The rows of a group lie close to one hidden flat surface of 5 dimensions, which passes through zero. Surfaces can cross.
In the rows, zero is written as 128.
Known rows, each followed by its group:
[114 173 102 154 165 131 103 128 117] | j808
[118 151 142 144 148 132 129 105  99] | j334
[108 109 126  79 109 118 148 230 130] | j152
[107 150 108 105 157 131 109 106 141] | j334
[155 173 126 168  83  97  67 127 142] | j334
[ 41 121 118 141 132 192  73 198 138] | j808
[127 140 130 118 117 138 135 129 132] | j152
[ 60 156 129  48 128 178 148 124 120] | j808
[149 105 175 117 119 123 148 121 145] | j865
[161  83 136 207 153  97  95  47 124] | j152
[158 133 220 154  70  84 120 190 118] | j808
[136 150 107 143  98 137 117 124 130] | j42
[ 82  60 149  77  97 111 138 135  91] | j42
[102 139 150 118 135 140 115 128 127] | j328
[147 151 134 146 142 120 133 135 131] | j865
[138  83  49 159 124 158 128 162 151] | j808
[ 85 144 127 102 168 131 112  88 107] | j42
[121 102 151  95  79 141 129 175 156] | j328
[ 97 143 138 119 157 168 128 173 148] | j42
[151 130  85 170 140 107 125  97  99] | j865
[129 130 138  82 112 125 153 148 134] | j152
[111 109 151 117  95 145 132 150 129] | j334
[137 132 121 149 114 137 134 174 130] | j865
[128 127 108 135 139 132 134 116 114] | j328
[147 111 158 134 133 147 148 158 170] | j42
[124  88 180 109 122 137 149  97 138] | j865
[166 196  94 151 133 103 105 170 149] | j328
[138 146 145 129 110 117 134 156 120] | j808
[103 101 148 105 134 130 125 120 130] | j152
[105 133 122 157 150 143 123 129  98] | j328
[151 104 140 189 141 147 156 110 102] | j865
[127 142 143  89 110 124 117 140 165] | j328
[ 89 135 119 105 140 159 124 145 129] | j334
[123 147 126 133 217 105 135 121 111] | j42
[120 131 133 125 136 133 129 119 118] | j334
[107  77 150 137 145 121 106 103 128] | j152

New rows. What belongs after each?
[167 113  89 127 129 107 129 145 159] | j334
[139  72 141 160 104 141 154 114 111] | j865
[195  87 140 178 144  73 125  72 137] | j808
[120 104 110 104  98 118 115 132 130] | j865
[ 69 101 140  99 155 142 139 200 113] | j42
[ 93 135 115 135 155 149 103 128 132] | j808
[142  57 150  86 180 121 200  66 124] | j334
[151 125 104 117 113 102  94 123 171] | j334
[111 127 118 112  93 127 115 101 111] | j42
[107 136 132 164 145 159  94  59 125] | j152
[141 129 159 125 187 121 139  92 146] | j42
[131 171 118 102 132 126 145 139 127] | j152
[115  96 152  84 160 124 148  65 136] | j334
[100  98 145 125 105 156 131 158 120] | j328
[154 123 129 118 122 103 149 141 131] | j152
[107 140 120 126 134 145 125 158 128] | j42
[118  74 130 160 125 121 105 158 126] | j152
[100 117 109 110 138  92 120  93  72] | j42
[161 107 160 136 160 115 153 127 154] | j42
[140 167 177 102 165 118 133 113 156] | j865
[120 100  87 149 101 132 123 138 106] | j865
[205 122 114 157 124  66 152 140 125] | j152
[117 122 110  97 150  99 110  45 116] | j865
[135 153 140 134 203 123 133 113 138] | j42
[126 177 151  89  94 128 157 168 106] | j808
[118 146 141 117 119 130 133 146 120] | j808
[ 89 146 102 114 182 114 110 168 111] | j152
[146 135 108 140 135 121 137 127 128] | j808
[163  98  77 165 144 121 129 109 142] | j808
[100 127 139 108 121 144 113 129 134] | j334
[137 115 138 138 106 129 135 143 124] | j334
[133 129 143 126 161 121 134 117 134] | j42
[133 137 129 110 124 130 139 128 129] | j152
[120 120 142  99 125 125 141 127 133] | j152
[161 154 171 134 148 121 145 145 152] | j865
[ 53  43 126  56 118 196 134 101 162] | j808
[148 162 157 137 213 142 137  94 171] | j42
[106 161 186 125 120 118 111 146 112] | j808
[107 163 153 153 165 117  92 112 114] | j808
[126  92 195 125 120 157 161 128 139] | j865
[161 181 124 227 200 150 150 117  93] | j865
[136 152 102 149 111 138 128 178 127] | j152
[131 148 143 151 106 121 106 125 120] | j334
[121 181 107 165 148 136 120 151 102] | j334
[104 125 169 156 112 133  92 186 127] | j808
[ 80 135 148  91 101 164 113 186 148] | j328
[130 145 139 137 125 121 122 147 121] | j808
[138 140 122 150 153 130 149 133 106] | j334
[109 152 135 123 142 152 127 147 131] | j865
[128 137  87 122 153 132 129 148 140] | j334
[206 144 110 190 195  60 147 123 116] | j42
[120  80 139 109 103 143 148 127 130] | j328
[135 173 104 157 101 179 115 179 163] | j42
[106 126 141 111 111 136 110 125 139] | j334
[100 150  99  70 184 122  89  57 165] | j334
[129 133 141 125 103 117  98 115 143] | j334
[117  94  89  86 110 161 160 127 145] | j808
[147 165 105 138 116  96  70 105 159] | j334
[132 102 138 118 114 121 134 116 130] | j865
[ 92 175  96 137 123 156  95 183 126] | j334
[104 201 133 173 184 144 131  98  60] | j334
[135 162 106 109 128 105 107 156 144] | j865
[ 79  85 137 146 108 167  97 163 132] | j152
[157 117 150 161 115 107 127 135 121] | j328
[171 137 177 134 135  74 135  75 117] | j808
[ 92 148 100 103  91 147  70 175 170] | j334
[133  75 126 117  90 141 156 144 134] | j328
[129 106 108 156 149 129 110 110 139] | j808
[115 133 118 126 150 120 125 139 110] | j42
[109 165 139 118 149 176 114 106 164] | j42
[ 72  93 148 115 128 162 100 138 141] | j808
[118 126 126 114 145 116 128 141 122] | j152
[ 97 106  91 114  84  94 116 144  64] | j42
[136 138 142 143 134 137 136 147 131] | j865
[ 98 109 141 135 135 163 138 114 112] | j865
[146 139 130 152 140 110 118 121 123] | j808
